The first 6 rows are patterns. Each new row is the sum of 2 different patterns, raised or lowered, with some noise. Before adding, each is slid sideways (what falls off one end comes back at the other) and multiplied by a number that may be negative. Names go in the order of the patterns.
(in the rows, 128 means zero)
Some rows, each with the names of its patterns after it:
[118 151 141 104 108 129 135 137 129 117 130 124 135 124 149 119 134  92
 174 130 113 163 140 132 112 130 139 148 174] | Q
[122  99 139 140  88 147 122 126 131 140  89 129 139  80  78 103 164 115
 126 139 137 172 140 155 105 154 128 101 144] | A
[123 132 116 140 109 125 123 169 179 126 141 142 152 124 119 134 112 107
 145 102 131 119 145  95  90 128 110 124 143] | J
[119 136  99 128 128 165 111 123 118 108 105 147 108 122 167  99 142  74
 129 132 124 122 125 148 149 122 119 128 125] | G
[117 111 113 127 133 165 122 101 174 128  90 119 143 114 144 137 133 136
 123 127 140 148 102 129 113 143 125 133 147] | E
[124 170 105 108  74  80  74 134 132 116  74 109 122 127 129  91 129 158
 130  75 121 105 129 151 127 131 124 126 135] | K

New rows. What belongs after each?
[103 153  90 159 184 113 149 154 103 123 155 123 118 147 125 122 117  75
 119 151 152 123 102 146 124 133 140  73 142] | A J
[135 142 167 165 208 143 133 118 115 122 162 185 143 120 111 200 162 148
 162 172 193 147 115 167 161 204 172 181 176] | Q K
[131 134 148 138 122 114 180 131 150 115 133 153 125 142 130 112 135  97
 151 133 177 162 167  97  91 137 155 130 115] | J K
[ 35 124 100  96  38 107 122  98 114  69  88 132  97  59  85  94 102 125
  65  63  97  86  96  77 140  86  76  62  72] | J K
[169 149 135 138 127 176 127 111 106 206 140 141 153 122 135 120 138 140
 140 165  95 165 158 161 157 176 132 135 142] | Q K
[188 105 107 160 153 140 127 119 108 183 118  87 155 205 145 112 129 102
 112 111  89 113  92 141  63 140 160 154 166] | A K
[182 142 134 125 119 121 159 123 139 160 122 132 110 134 168  99 132 148
 125 143 131 145 138 128 117 109 126 122 127] | Q G
[154 145 143 126 133 146 169 130 124 159 140 111 161 141 126 147 133 130
 159 122 136 178 136 131 104 129 156 137 140] | G E
[146 107 115 118 101 138 129 146 123 118  63  95 146  69 111 141 130 110
 131 114 124 105 128 121 126  98 121 167 121] | J E
[105 118 128 162 129 121 114 142 133 123 131 115  97  96 130 110 155 110
 106 140  97  87 102 131 118 130 130 116 133] | J E
[148 158 147 151 143 138 148 136 145 135 146 163 126 159 162 170 150 146
 148 127 152 186 135 156 183 122 166 107 158] | J G
[129 193 173 172 108 123 142 183 174 123 142 135 137 109 102 128 174 130
 135 125 102 132 120 142 121 123 103 126 145] | Q K
[127 147 119 142 144 148 100 140 193  93 127 129 138 119 150 104  94 190
  94 145 114 161 145 130 128 137 174 160 140] | Q G
[118 151 137 141 177 146 170 121 154 124 138 155 148 102 153 146  89 167
 151 153 145 147  76 147 174  58  97 151 180] | A E
[102 150 111 146 111 125  89  71 132 126 123 105 120  98 121 154  97 111
 170 127 114 122 130 140 117 125 129 112 114] | J E
[108 175  92  98  70  73  77 131 119  98  94 106 130 112 128  86 112 161
 139  85 119  99  99 151 144  93 121 151 137] | E K
[146 128 144 127 141 131 116 137 169 203 127 146 142 144 121 147 130 124
 153 132 131 101 134 155 113 109 138 141 151] | J G
[153 131 144 113 145 135 170 117 121 139  72  99 103 156 137 119  88  83
 143 115 126 140 157 154 130  98 133 135 136] | Q K
[117  87  49 108 118  96 135 116  87  97  93 103 111  96 108  69 120  99
 142 128 162  62  99 121 109 106 102 114 100] | Q K
[147 121 136 122 128 128 138 134 126 170 101 167 114 133 147 132 118 133
 146 157 121 138 136 133 100 107 111 125 124] | J G
[107 152 120 124  83  92 117 114 128  83 133 141 122  49  73 103 107 122
  97 123 122 112 135 132 131 124 102  86  70] | J K
[149 113 155 136 102 132 150 118 153 109 155 157 173 172 185 146 112 144
 163 160 138 140 149 152 121 101 133 180 169] | E K
[187 183 182 172 162 219 171 165 142 149 134 209 183 172 113 181 182 189
 198 170 168 221 189 111 199 153 222 200 178] | G K
[116 136 150 131 120 118 119 108 144 103 148 111 144  69 140 126  99 155
 147 127 114 119 145 129 166 113 175 174 103] | Q J
[155 142 131 170 116 114 117  93 107 138 151 113  84 128 126 138 150 115
 142 151 149  94 134 122 165 185 139 150 145] | J K
[190 164 149 144 153 143 146 184 129 109 201 128 117 133 174 109 134 155
 138 153 155 144 160 155 135 134 132 159 177] | J E
[113  87  70  98 104  83  73  87  58  96  85 126  64  84  60  75  61 135
  29  78 136  29  90  32 101  90  73  64  46] | Q G
[176 154 169 158 185 192 157 177 150 156 162 185 137 152 187 136 158 127
 136 161 144 137 111 172 153 149 191 192 149] | Q J
[ 95 125  51 127  46  99 128 120 102 101 117 123 111  98 112 101 105  99
  91 104 135 103  93 115  73  85  87 135  90] | Q G
[156 109  80 111  98  82  96 116 108 101  93 125 120 152 105 114  47  89
  60 130 105 132  95  97 125 118 105  83 114] | J K
[147 110 168 114 122 149 165 128 130 160 140 158 191 128 150 176 113 132
 144 144 140 167 133 137 169 178 155 133 144] | Q A
[148 115 148 122 154 130 146 135 134 119 155  98 140 182 102 103 174 150
 102 121 134  87 160 126 130 164 148 136 142] | Q E
[157 130 154 118 139 132 150 174 146 155 146 149 113 137 160  99 127 171
 129 130 141 137 115 114 134 131 135 137 122] | J E
[101 118 156 130 145  81 144 138  98 104 111  81 131 144  85 139 113 118
 127 130 111 109 120  49  48  69 156 112 112] | A K
[201 186 134 199 139 229 187 145 177 198 180 146 159 170 176 169 171 182
 164 196 160 186 136 198 169 183 189 185 160] | G E
[138 173 166 119 162 151 141 165 154 168 148 149 120 156 165 153 121 117
 212 147 127 157 170 171 174 179 145 176 153] | A E
[126 119 138 103  89 201 202 163  66 146 146 138 143  74 140 152 174  76
 143 155 135 176 176 142 134 188 138 151 189] | A K
[169 148 184 145 118 131 147 139 122 149 132 138 150 185 118 175 164 150
 139 199 180 144 193 144 141 158 146 155 165] | A J
[129 120 121  99 157 143 121 128 101  83 141  98 117 162  87 139  36 137
 140 158 152 159 135 139 125 153 135 122 114] | G K
[126 122 146 133 152 138 133 113 102 141 125 140 116 140 121 158 147 140
 145 159 138 132 126 161 170 160 141 151 133] | Q J
[159 111 100 101 112 111 149 114  99 151 148 137  88 141 109 112  82 119
 108  84 156 106 118 122 105 127 149 141 100] | Q A
[131 154 138 129 135 135 118 159 130 118 139 127 119 134 161  96 132  99
 106 104 140 111 126 109  94 100 116 153 105] | A K
[ 96  98 169  48 118  72  82 102 101 113 103 117 111  68 106  92  94 118
 130  82 103 102 139 101 103 102  87  90 107] | Q G
[141 108 151 167 110 163 132 154 132 152 110 180 195 107 115 137 193 132
 133 160 139 162 170 145 130 157 159  98 128] | A J
[127 156 127 145 152 119 141 144 175 141 114 167 172 135 132 118 123 145
 128 147 129 143 159 136  95  54 148 124 128] | J G
[123 109 102 121 138 117 130 123 122 104 147 126 125 134 156 124 103 127
 124 125 103  71  98  98 140 127 113 117 142] | A E
[ 68  81  98  81  82 145  69  74 122  86  52 110  97  70 136 130 110  69
  94  90  88  96  37  80  56 116  67  92 122] | A E
[135 114 126  93 127 130 182 110 108 145 109  83 141 118 114 174 106 143
  81 126 130 130 132 110 146 140 131 117 131] | G E
[163 160 117 103 146 153 136 151 145 131 152 127 113 138 165 138 143 134
 106 140 127 156 104 127 144  85 140 143 177] | Q K
[126 182 135 131 108 130 113  93 127 118  95 119 116 103 134 125 106 123
 125  73 127 139  88  78  93 125 111 136  97] | A E
[ 95 121 128 140 153 135 131 131 140 132 133 151 156 172 108 182 148 138
 163 140 144 115 126 157 136 175 124 166 127] | Q J
[192 213 164 168 204 178 204 250 163 191 229 143 169 185 186 180 218 171
 175 219 231 198 171 185 190 139 216 145 158] | Q A
[139  91 125  99 141  86 107  93 102 126 113 109 121 119 130  94 105  87
 165 156 110 148 145 143 111 106 127 112 100] | Q J
[131  99  99 117 137 132 125 145 131 142 142 124  98 131 151 158 144 157
 110 135 136  88 157 106 185 129 126 104 101] | J G
[ 96  99  64  89  97  64  90  51  88  87  76  69  99  94 105  73  81  83
  72  87 100  78  85  81  85  79  99  53  73] | G E
[155 181 120 156 144 156 127 196 148 144 142 135 169 108 144 124 143 149
 107 154 147 147 154 145 176 118 185 205 139] | A J
[155 129 129 168 120 106  74  89  68 116 139  98  82 102 131 104 102  94
 114 147 136  76 122  99 133 131 123 124 148] | J K
[178 138 158 134 125 144 126 127 168 134 159  86 164 155 174 199 211 150
 140 149 157 165 174  97 143 214 149  97 154] | E K
[168 188 138 148 184 130 144 139 193 143 161 159 159 159 139 142 162 170
 137 155 148 157 167 155 165 125 152 147 158] | G E
[134 136 168 111 165 187 155 127 135 146 130 140 164 173 154 140 131 174
 162 166 143 151 153 121 170 166 193 123 149] | Q E
[173 152 130 150 138 105 143 131 131 172 166 141 109 138 139 120 141  96
 127  86 180 117 121 177 129 138 138 125 131] | Q A
[146 143 172 105 148 192 192 162 186 149 133 165 197 164 154 142 144 184
 157 103 143 181 161 163 147 137 140 132 138] | E K
[165 172 183 206 174 139 187 180 160 170 189 175 179 208 177 180 140 191
 188 198 175 196 150 203 179 144 214 156 211] | G E
[114 131 138 152 131 153 150  96 148 156  78 132 161 146 107 155 116 126
  98  87 135 122 108  95 156 135 140 127 146] | J E
[209 197 127 172 149 166 169 139 176 157 123 163 177 137 147 152 139 172
 164 124 175 155  94  93 131 193 179 148 139] | A E
[ 69  74  75 134 122 113  70 106 102 125 119 110  93 146 132  53 108  99
 133 139 113 112  91 125 113 108 171 112 103] | Q K
[ 85  86  81  93 100  97 101  81  89 103  95 105 111 128  93  93 114 123
 105  92  98  61  89 125  49  99 119 113  66] | J E
[135 167 152 125 152 119 126 165 126 116 174 144 133 153 142 111 141 144
 115 110 119 154 148 142 158 139 174 148 150] | A E
[123  95  99 108 139 123  88 134 115  98 108 124 129 124 134  76 128 140
  59  98 140 121 104 123  90 105 103 108 111] | Q E
[115 136 129  99 136 147 171 157 181 131 132 138 171 120 134 144  96 158
 150 105 115 184 123 142 122 100 130 125 122] | E K
[101 111  95  86  86 129 137  98  90 109 161  84 130 112  96 145 128  99
 123 100 111 107 140 111 114 151 157 125 160] | Q K
[ 51  98  63  73 112 115  62  79  65  94  90  85 101  68  74  55  89  83
 141  44  60 133  58  45  75 108  70  89  76] | Q E
[103 111 124 125 110 104 118 126 116 125 123 124 136 122 100 116 132 115
 145 140 138  98 135 129 100 165 103 170 125] | Q G
[119 115 146 122 123 114 125 130 137 115 130 144 133 112 155 134 113 143
 149 147 128 132 133 114 171 144 108 140 142] | Q E
